There are 10 hidden switches. A switch that is on adds its own fixed numbers to the row, and there is some noise. The rows also spread widely along 14 directions, which tell nothing about the answers.
Some rows, each with its switches (1 for on, 0 for off) after it:
.15,-.09,-.27,-.01,.07,.14,-.26,.13,.31,.18,.36,-.03,.20,-.12,.03,-.17,.35,.07,.20,.00,-.03,-.53,-.14,.30,.10,.02,.22,.39,.21,.09,.24,.13,-.05,-.15,-.30,-.24,.12,.10,.01 -> 1 0 1 1 1 1 1 0 0 1
.35,-.30,-.37,-.21,.07,-.17,-.08,.28,.01,-.04,.12,.11,.37,.20,.07,.07,.24,-.01,-.12,-.09,.03,.28,.18,-.28,.13,.08,-.05,.30,-.14,.07,-.15,.34,.17,-.13,.10,.10,.02,.10,-.05 -> 1 0 1 1 1 1 1 1 1 0
.27,-.18,-.22,-.08,.29,.06,.02,-.14,-.11,.00,.14,-.08,.11,.00,.33,.25,-.32,.25,.00,-.03,-.23,-.06,.09,.21,-.16,-.32,.05,-.11,-.21,.07,.08,.10,-.23,-.06,-.10,.02,-.07,.49,.03 -> 0 0 1 1 0 1 0 0 1 1
.47,.17,.06,-.01,.33,.07,-.21,-.19,.04,.34,.06,-.15,.04,-.10,.06,.25,-.26,-.19,-.38,-.07,-.06,-.02,-.12,.04,-.07,-.06,-.14,-.16,.08,.47,.10,-.09,.24,-.23,.19,-.01,-.08,.50,-.18 -> 0 1 1 0 1 1 1 1 0 1
.38,-.16,.13,.08,.08,-.07,.01,.16,.04,.26,.00,.09,.15,.16,.35,.17,-.10,-.19,.00,.13,-.10,-.17,-.03,.08,.04,-.10,.08,-.04,.08,.21,-.08,.01,.35,-.18,.29,-.03,.00,.18,.09 -> 0 1 1 0 0 0 1 1 1 1
.24,-.03,.22,.01,-.08,-.10,-.02,.23,-.15,-.01,.32,.15,.28,-.08,.14,.07,.29,-.05,-.23,-.04,-.22,.05,.18,.05,.19,-.09,.15,.23,.43,.03,-.10,.17,.54,-.18,.22,-.26,.03,-.08,-.11 -> 0 0 1 0 1 1 1 1 0 1
.44,.06,-.26,-.05,.23,.01,.23,.00,-.24,.19,.34,-.10,.46,-.20,-.11,.04,.08,-.10,-.16,-.03,-.21,-.16,-.29,.13,.04,-.23,.01,-.17,-.12,.01,.27,.13,.17,-.13,.22,-.01,.17,.64,.01 -> 0 0 1 1 0 0 1 0 1 1
.03,-.23,.06,-.11,.17,.02,-.04,-.01,.50,.09,-.07,.11,.08,.15,-.01,-.10,.16,-.16,.27,-.03,.21,-.23,-.19,-.10,.01,.30,.05,.34,.16,.21,.04,.06,-.18,-.05,-.33,.00,.11,-.02,-.07 -> 0 0 1 1 0 1 0 0 0 0
.41,.14,.11,.11,.28,.13,-.15,-.03,-.08,.28,-.04,-.21,.03,-.13,.14,.21,.01,-.24,-.47,-.07,-.13,.07,.01,.11,-.08,.04,-.14,.02,.23,.33,.18,-.03,.32,-.07,.16,-.06,.03,.23,-.02 -> 0 1 0 0 1 0 1 1 0 0
-.06,-.02,-.02,-.24,.56,.00,.14,.12,-.33,-.25,.12,-.09,.39,-.32,-.38,-.02,.23,.36,-.05,.02,-.04,.18,-.08,.11,.23,-.24,-.18,.01,-.19,.04,.11,.35,-.10,.26,-.02,-.11,.22,.47,-.14 -> 0 1 1 1 1 1 0 0 1 1
-.02,-.03,.04,-.09,.19,-.03,.11,.02,.14,.10,.07,-.43,-.12,.08,.34,-.01,.04,.34,.06,-.30,-.10,.06,.10,-.32,-.13,-.39,.08,.39,.19,.28,.12,.01,.12,-.35,.03,-.09,-.04,.26,-.19 -> 0 1 0 0 1 1 1 1 1 1
-.13,.19,.31,-.25,.13,.27,.12,-.15,.25,-.20,.11,.01,.00,.00,-.17,-.13,.01,.00,.00,-.35,-.25,-.47,-.15,.40,.07,-.21,-.02,-.04,.32,.00,-.17,-.28,.07,.10,-.09,-.30,-.02,.21,-.21 -> 0 1 1 1 1 1 0 1 1 0
.33,-.24,-.21,-.09,-.09,-.23,-.11,.25,.29,.11,.31,.24,.00,.31,.34,.04,-.08,.28,.15,.08,-.13,-.22,.15,.36,.19,-.12,.23,.23,.11,.22,-.40,-.01,.15,-.26,.09,-.22,-.17,.03,-.11 -> 1 1 1 0 1 1 1 0 0 0
-.24,-.30,.03,-.17,-.12,-.08,.07,.23,.33,-.21,-.29,.13,-.03,.43,.00,-.29,.28,-.04,.21,-.12,-.07,-.17,-.11,-.30,.14,.09,.00,.34,.16,-.16,-.45,-.04,.23,-.10,.01,-.12,.12,-.27,.12 -> 0 1 0 1 0 1 1 1 1 1
.35,.01,.16,.02,.13,.23,-.03,.00,-.15,.01,.16,.17,.30,-.10,-.08,.14,.01,-.49,-.52,-.03,-.26,.04,.09,.22,.10,.29,-.11,-.03,.27,.04,-.24,-.07,.21,-.01,-.09,-.04,.11,.00,-.01 -> 0 1 0 1 1 0 1 0 1 1
.30,-.26,-.36,.16,.08,.02,.04,.25,.06,.14,.19,-.09,.20,.19,.43,.11,-.19,.21,.11,.29,-.15,-.21,-.07,.38,-.10,-.29,.34,.27,-.06,.16,-.02,-.12,-.10,-.28,.10,.05,.08,.23,.21 -> 0 1 1 1 1 1 0 1 0 1
.20,.06,.08,.14,.05,.02,-.03,-.18,.21,.31,.03,-.08,-.03,.04,.41,.24,-.44,.28,.13,.00,-.14,-.29,-.15,.29,-.04,-.21,.23,.08,.07,.31,.04,-.22,.00,-.33,-.13,-.12,-.14,.28,-.03 -> 0 1 0 0 1 1 1 1 1 1
.41,-.02,-.23,-.02,.17,-.20,.03,-.15,-.22,.18,-.24,-.02,.13,.16,.36,.29,-.22,.22,-.19,.10,-.17,.16,-.11,-.02,-.03,-.21,-.10,-.02,-.25,.04,-.06,.05,-.06,-.21,.07,-.03,.00,.48,.10 -> 1 0 1 1 1 1 1 0 1 0
.26,.05,-.22,.00,.04,.00,.03,-.27,.27,.23,-.08,.11,.09,.14,.05,.12,-.35,.24,.12,.03,-.17,-.28,-.45,.36,.13,.01,.09,.02,-.15,.16,-.16,-.28,-.14,-.24,-.25,-.13,.02,.37,.07 -> 0 1 0 0 1 1 1 1 1 1
.32,-.01,.17,-.10,.20,-.40,.25,-.01,-.05,.06,.06,.36,.34,.06,-.15,.13,.10,.10,-.08,.11,-.06,.29,-.17,.00,.40,.07,-.04,.06,.11,.16,-.29,.17,.26,-.09,.09,-.24,.21,.22,-.20 -> 0 0 1 0 1 1 1 0 0 1
.18,-.07,.03,.03,-.09,-.36,.02,-.07,-.14,.05,-.21,.44,.03,.16,.23,.20,-.19,.47,.01,.14,-.29,.13,-.02,.18,.30,-.15,.04,-.04,-.01,-.08,-.35,.13,.23,-.15,.05,-.35,-.08,.03,.08 -> 0 0 0 1 1 1 1 0 0 1
.24,.03,-.11,-.08,.14,-.03,-.35,.14,.40,.12,.32,.07,-.04,-.09,-.29,-.14,.16,-.07,-.10,.00,-.04,-.42,-.08,.45,.17,.08,.08,.02,.30,.31,-.10,-.08,.36,-.10,.17,-.32,-.03,.08,-.15 -> 0 0 1 0 0 1 1 0 0 1
.29,-.22,-.04,-.08,.15,-.01,-.11,.05,.37,.17,.00,-.20,-.14,.35,.52,.14,-.24,.09,.05,-.04,-.01,-.07,.15,.10,-.19,-.03,.17,.33,.12,.43,-.18,-.21,-.02,-.32,-.04,.03,-.12,.10,-.07 -> 0 1 1 0 0 1 1 1 1 0
.26,.02,-.16,-.09,.25,.07,-.15,.01,-.12,.02,-.03,.11,.20,-.17,-.17,.10,.07,.11,-.16,.04,-.16,-.05,-.14,.38,.17,.03,-.14,-.10,-.12,.03,.07,.18,.06,.16,-.03,-.20,.00,.29,.05 -> 0 1 0 1 1 1 0 0 1 0
.00,-.24,.10,.06,.21,-.10,-.13,.05,.27,.07,-.38,-.02,-.13,.24,.20,.03,-.07,-.03,.10,.20,.18,-.05,-.05,-.22,-.12,.07,.01,.26,.10,.24,-.09,-.04,-.05,-.18,-.02,.05,.08,-.07,.09 -> 0 0 1 1 0 1 0 0 0 1
.07,-.23,.02,-.14,.44,-.23,-.11,-.04,-.06,.10,-.23,.17,.18,-.05,.06,.13,.10,.35,.31,.10,.11,.03,-.13,-.19,.23,-.13,-.20,-.14,-.34,.11,.23,.58,-.12,.22,-.15,-.11,.11,.42,.00 -> 1 0 1 1 0 1 1 0 0 1
.49,-.02,-.03,.15,.20,.04,-.01,-.02,-.12,.45,-.13,-.17,.30,-.01,.39,.27,-.13,-.21,-.07,.20,-.01,-.13,-.33,.05,-.15,-.06,.05,-.03,-.15,.26,.37,-.01,.08,-.24,.24,.14,.06,.49,.17 -> 0 1 1 1 0 1 1 1 1 0
-.05,.15,.21,.14,.13,-.15,.20,.06,.12,-.13,.40,-.06,.21,-.14,-.06,.14,-.33,.37,-.02,.28,-.02,-.11,.01,.54,.15,-.18,.43,.26,.26,.37,-.26,-.43,-.04,-.27,.05,-.09,.08,.03,-.20 -> 0 0 1 0 1 1 1 0 1 1
-.14,-.25,.16,.18,.35,.07,.00,.22,-.05,.01,-.05,-.27,.10,-.08,.25,.14,-.14,-.25,.12,.13,.13,-.31,.03,-.40,-.26,-.38,.00,-.10,-.15,.16,.34,.11,-.07,.07,.37,.37,.04,.30,.10 -> 1 0 1 0 0 1 0 0 1 1

New rows. What belongs after each?
.00,-.07,.28,-.03,.29,-.01,-.20,.09,.17,-.01,-.17,-.14,-.23,-.01,.15,.11,-.02,.19,-.07,-.06,.06,.17,.33,-.01,.01,.02,-.06,.28,.28,.38,-.06,.08,.15,.00,-.09,-.14,-.12,-.14,-.16 -> 0 1 0 0 1 0 0 0 1 0
.01,.16,-.09,-.02,.12,.00,-.10,-.04,-.11,-.09,-.12,-.22,.06,-.13,.02,.05,.14,.43,-.17,-.05,-.17,.08,-.04,.26,.06,-.13,.02,.26,.10,.02,.07,.00,.11,-.05,-.06,-.28,.06,.10,.06 -> 0 0 0 1 1 1 1 1 1 0
.13,-.20,.09,.16,.25,.25,.09,.07,.04,.07,.30,-.13,.20,-.08,.35,.20,-.28,-.13,.06,.00,-.09,-.24,.12,.14,-.22,-.19,.20,.09,.07,.24,.22,-.04,-.20,-.10,-.13,.23,-.02,.21,-.01 -> 0 1 0 1 1 1 0 0 1 1
.16,-.07,.01,.08,-.17,.02,.07,.21,.17,.18,.50,.16,.25,-.10,.10,-.06,.07,.06,.23,-.04,-.23,-.49,-.06,.36,.21,-.15,.32,.13,.25,.05,.03,.06,.28,-.20,.03,-.22,-.07,.04,-.05 -> 0 1 0 0 1 0 1 0 1 1
.43,-.10,-.03,.02,.14,.06,.00,-.17,.00,.30,-.15,.15,.20,.15,.27,.21,-.04,-.40,-.21,-.06,-.13,-.04,-.21,-.20,-.01,.18,-.22,-.03,-.05,.07,.03,.08,-.05,-.09,-.14,.09,.07,.31,.07 -> 1 1 0 1 1 1 1 0 0 0
.28,.03,.15,-.16,.30,.05,-.12,-.13,-.11,.13,.03,-.12,.00,.00,.40,.08,.16,.29,-.12,-.13,-.28,-.06,.14,.23,.06,-.23,-.04,.22,.22,.10,.01,.14,.03,-.10,-.29,-.44,.04,.32,-.08 -> 1 1 1 1 1 1 1 0 1 1
.04,.10,.15,-.01,.16,.12,-.07,.03,.27,.19,.06,-.29,.19,-.09,-.06,-.05,.10,-.34,-.07,-.07,.20,-.32,-.29,-.22,-.05,.04,.04,.20,.12,.34,.18,-.21,.12,-.17,.17,.13,.09,.27,-.12 -> 1 1 1 0 0 1 1 1 1 0
.09,-.18,.11,-.03,-.01,.02,.02,.27,.21,-.11,.51,.30,.17,-.06,-.09,.02,.08,-.29,.01,-.24,-.16,-.31,.19,.09,.13,-.11,.07,-.14,.29,.07,-.04,.18,.36,.15,.30,-.01,-.16,-.01,-.19 -> 0 0 0 0 1 1 0 0 0 0
.20,-.27,-.31,-.16,.37,.00,.08,.22,.33,.01,.26,-.33,-.03,.21,.23,-.01,-.04,.31,.15,-.17,-.04,-.02,.23,.28,-.10,-.21,.13,.25,-.02,.38,-.01,.03,-.03,-.07,-.02,.03,.01,.28,-.09 -> 0 1 0 1 0 0 1 1 1 0
-.02,-.25,.17,-.07,.03,.02,.14,.15,-.07,-.16,-.07,.09,.28,.18,.19,.05,.30,-.31,-.09,-.12,-.08,.03,.06,-.51,.02,-.03,-.05,.29,.13,-.14,-.15,.14,.13,-.02,.03,.07,.17,.00,.05 -> 1 0 1 0 1 1 0 1 1 1
-.08,-.02,.18,.02,.58,-.04,.11,-.02,-.41,-.27,-.33,-.20,.14,-.13,.00,.28,.07,.23,-.29,.04,-.12,.40,.09,-.15,.04,-.26,-.27,-.01,-.15,.03,.05,.22,-.07,.35,.04,-.04,.29,.36,.08 -> 1 0 0 0 1 1 0 1 1 1
.36,-.20,-.02,-.12,.35,.04,-.06,.19,.12,.09,.30,-.20,.02,.07,.31,.05,.27,.07,-.13,-.09,-.06,.09,.35,.10,.00,-.04,.04,.47,.32,.35,.01,.18,.05,-.07,-.16,-.18,.08,.13,-.22 -> 1 1 1 0 1 0 0 0 0 0
.13,.04,-.08,.02,.07,-.03,-.11,-.03,-.23,-.08,-.14,.02,.13,-.10,.11,.10,.03,.53,-.16,.27,-.22,.11,.04,.49,.17,-.07,.12,.31,.12,-.09,-.18,.01,.01,-.13,-.25,-.42,.10,-.03,.15 -> 0 0 1 1 1 0 0 0 1 1
.23,.05,.20,.17,.34,.03,.19,-.04,-.08,.14,.15,.22,.58,-.28,-.27,.27,-.22,-.42,-.08,.25,.15,-.16,-.40,.17,.08,.07,-.04,-.33,-.12,.24,.28,.02,-.10,.15,.18,.28,.18,.41,-.04 -> 0 0 1 1 1 1 0 0 0 0
.32,-.04,-.11,-.18,.33,.08,-.03,-.10,-.06,.12,-.12,-.30,.02,.03,.13,.05,.26,-.14,-.31,-.24,-.14,.18,-.07,-.20,-.11,.10,-.26,.22,.07,.10,.11,.10,.04,-.08,-.11,-.07,.11,.36,-.02 -> 0 1 0 0 0 1 1 0 1 0
.24,.24,.26,-.11,-.06,-.04,-.03,-.08,.15,.13,.38,.12,.21,-.21,-.18,.06,-.10,-.02,-.20,-.12,-.04,-.09,-.07,.19,.29,.04,.13,-.02,.28,.33,-.16,-.14,.42,-.23,.18,-.17,-.18,.12,-.37 -> 0 1 1 0 0 0 1 1 0 0
.06,-.36,-.09,-.16,.41,.18,-.12,.21,.21,.08,.12,-.08,.02,.01,.18,-.05,.18,.11,.43,-.15,-.07,-.40,-.02,.20,-.01,-.21,-.07,-.05,-.06,.11,.28,.39,-.06,.26,-.16,-.11,.10,.37,.05 -> 0 1 1 0 0 0 1 1 0 1
.31,.15,-.07,.11,.16,-.30,.17,-.07,-.30,.15,.02,.05,.50,-.22,-.13,.33,-.19,.18,-.25,.31,.11,.35,-.21,-.12,.26,-.07,.01,.01,-.30,.23,.04,.11,.06,-.17,.24,.13,.06,.41,-.08 -> 1 0 1 0 1 0 0 0 1 0
.29,.10,-.03,.12,.38,.10,-.26,-.10,-.19,-.06,-.07,.08,.04,-.18,-.08,.32,-.19,-.01,-.47,.13,-.25,-.04,.06,.57,.04,-.05,-.20,-.34,-.05,.09,-.03,-.01,.01,.32,.06,-.16,.02,.31,.11 -> 1 0 0 1 1 1 0 0 0 0
.11,.02,-.06,-.10,.44,-.07,-.15,.08,.31,.12,-.37,-.14,-.05,.10,-.32,-.03,-.05,-.15,-.08,.10,.25,-.11,-.37,-.05,.01,.12,-.28,.02,-.09,.41,-.09,-.18,.06,-.06,.28,.07,.08,.30,-.03 -> 0 1 1 0 1 1 1 0 1 0
.16,-.23,-.19,.06,-.03,.08,.13,.19,.16,-.16,.20,-.07,.10,.29,.14,.00,.07,-.33,-.27,-.06,-.26,-.07,.06,.04,-.13,.09,.14,.31,.28,-.02,-.37,-.29,.09,-.18,.06,.08,.20,-.08,.14 -> 0 0 0 0 0 1 1 1 0 1
.16,-.07,-.12,-.07,.05,-.04,-.07,.06,.10,.17,.29,-.10,.19,-.07,.18,.03,-.11,.26,.12,.02,.01,-.11,.00,.02,.05,-.17,.23,.30,.04,.27,.04,.04,.02,-.42,-.05,-.03,-.14,.17,-.18 -> 0 1 1 1 1 1 1 0 1 1
.01,-.02,.57,-.04,.40,-.13,.17,-.17,-.18,-.04,-.19,-.01,.05,-.01,.33,.19,-.01,.30,-.04,.12,-.09,.15,.09,-.01,.11,-.21,-.04,.13,.15,.17,-.05,.07,-.11,.07,-.20,-.25,.18,.23,-.13 -> 1 1 1 1 0 1 0 0 0 1
.18,-.05,.17,-.07,.25,-.04,.10,-.01,.18,.13,.37,-.05,.01,-.04,.18,.08,-.14,.16,.13,-.17,-.19,-.26,.05,.25,.07,-.28,.12,-.06,.15,.30,.05,.02,.11,-.08,.02,-.18,-.09,.36,-.24 -> 0 1 0 0 0 1 1 0 1 1
-.23,-.22,.03,-.09,-.20,-.04,.17,.10,-.06,-.28,-.07,.24,.16,.12,-.01,-.01,.00,-.07,.03,.00,-.16,-.04,-.12,-.27,.15,.05,-.02,.09,-.04,-.25,-.37,-.02,-.02,-.03,.08,.11,.00,-.14,.09 -> 0 1 0 0 0 1 1 0 0 0
-.04,-.10,.19,.25,-.10,-.07,.09,.17,-.10,.09,-.14,.03,.46,.01,.20,.16,-.18,-.07,.04,.46,.18,.06,-.23,-.22,.05,.10,.26,.41,-.02,.15,-.11,-.18,-.02,-.40,.07,.29,.15,-.17,.17 -> 0 1 1 1 1 1 1 1 1 1
-.16,.02,.20,-.02,-.19,.12,.26,-.16,-.17,-.22,.16,.29,.35,-.10,-.04,.12,-.31,.03,-.03,.07,-.25,-.16,-.18,.10,.21,-.12,.17,-.13,-.04,-.18,-.34,-.19,-.08,-.01,-.07,.05,.00,.07,.03 -> 0 1 1 0 0 0 0 1 0 1
.19,.09,.18,-.12,.14,.07,-.05,-.35,.12,.14,-.01,.11,.04,-.01,.16,.13,-.26,.14,-.09,-.03,-.15,-.07,-.13,.21,.08,.05,.01,.09,.18,.21,-.19,-.16,-.15,-.25,-.40,-.21,-.02,.19,-.17 -> 0 1 1 1 1 1 1 0 0 1
-.01,.18,-.11,-.09,.26,.16,-.06,-.19,.04,-.13,.26,-.28,.14,-.27,-.28,.05,-.23,.15,-.29,-.09,-.02,-.04,-.08,.10,-.07,-.16,.05,.00,-.01,.24,.03,-.22,-.08,-.14,.02,.09,-.01,.33,-.17 -> 0 0 1 1 0 1 0 1 0 1
.07,-.09,-.07,-.06,.07,.21,-.24,-.02,-.14,-.17,.03,.13,-.01,-.09,.17,.23,-.27,.16,-.14,.06,-.29,-.18,.12,.46,.00,-.15,-.06,-.10,-.04,-.05,-.19,-.01,-.15,.11,-.08,-.10,-.21,.11,.09 -> 0 1 1 0 1 1 0 0 0 0
-.14,-.19,.09,.26,.12,-.16,.06,.22,.13,.12,-.22,.00,.02,.10,.26,.11,-.31,.39,.35,.33,.11,-.10,-.07,.01,.06,-.32,.20,.10,-.08,.27,.04,.04,.06,-.11,.20,.06,-.02,.00,.14 -> 0 1 0 1 1 0 0 1 0 1
.34,-.25,-.37,.10,-.05,.10,-.20,.07,.11,.23,.11,-.03,-.01,.16,.50,.13,-.15,-.05,.04,.05,-.19,-.33,-.01,.12,-.20,-.13,.15,.18,.06,.05,.03,.00,-.06,-.34,-.02,.03,-.11,.15,.20 -> 0 0 1 0 1 1 1 0 0 1
.17,.01,-.26,-.14,-.02,.01,-.10,.28,.36,.04,.47,.10,.06,-.07,-.26,-.21,.12,.16,.06,-.17,-.11,-.40,.03,.46,.24,-.14,.15,.04,.18,.18,-.08,.04,.39,-.07,.21,-.27,-.21,.07,-.20 -> 0 1 0 1 1 0 0 0 1 0
.39,-.11,.26,.08,.22,-.03,-.11,.16,-.28,.28,-.18,-.08,.03,.03,.52,.17,.27,-.15,-.23,.10,-.20,.05,.07,-.10,-.06,-.13,-.10,.19,.31,.11,.13,.24,.38,-.18,.20,-.24,.10,.16,.11 -> 0 1 1 0 1 1 1 0 0 1
.05,-.08,.25,.15,.16,.04,.28,.16,.14,.13,.24,.09,.33,-.03,-.01,.01,-.04,-.36,.10,.16,.03,-.41,-.22,-.02,.09,-.14,.12,.00,.13,.21,.04,-.09,.03,-.03,.18,.14,.20,.24,-.06 -> 1 1 1 0 1 0 0 0 0 1
.10,.08,.24,-.02,.15,.04,.11,.11,.03,.12,.13,.06,.18,-.12,-.15,.02,-.01,-.32,-.07,-.07,-.04,-.27,-.23,-.04,.11,-.14,-.13,-.24,.15,.16,.05,.04,.30,-.01,.40,.03,-.02,.28,-.14 -> 0 1 1 0 1 0 1 0 0 0
-.11,.22,.53,-.11,.18,.32,-.09,-.28,.06,-.03,.32,-.04,.31,-.48,-.14,.18,-.16,-.12,-.07,-.19,.06,-.21,-.07,.15,.08,.11,.05,-.05,.17,.28,.19,-.09,-.11,.07,-.31,.05,-.10,.18,-.32 -> 0 1 1 0 0 1 1 1 1 0
-.24,.02,.34,-.33,.12,-.03,.17,-.04,-.17,-.34,-.21,.13,.08,.00,-.15,-.06,.13,.09,-.05,-.16,-.19,.00,-.08,-.11,.19,-.15,-.24,-.09,.05,-.22,-.32,.07,.13,.15,.10,-.21,.01,.11,-.09 -> 0 1 1 1 0 1 1 0 1 0
.21,-.30,-.40,.07,-.02,.16,-.04,.28,-.12,.07,-.13,-.13,.30,.11,.24,.00,.41,-.28,-.06,.07,-.10,-.06,-.17,-.16,-.11,.13,-.02,.39,.00,-.22,.19,.21,.03,-.11,-.03,.12,.27,.01,.40 -> 0 0 1 0 1 0 1 1 0 0
-.10,-.18,.14,.12,-.04,-.13,.14,.27,-.20,-.11,.07,.09,.15,-.01,.22,.16,-.09,.11,.04,.13,-.13,.01,.10,-.08,.09,-.26,.08,.06,.03,-.01,-.11,.10,.15,-.06,.36,.10,-.09,-.04,.05 -> 0 1 0 0 1 1 1 0 0 0
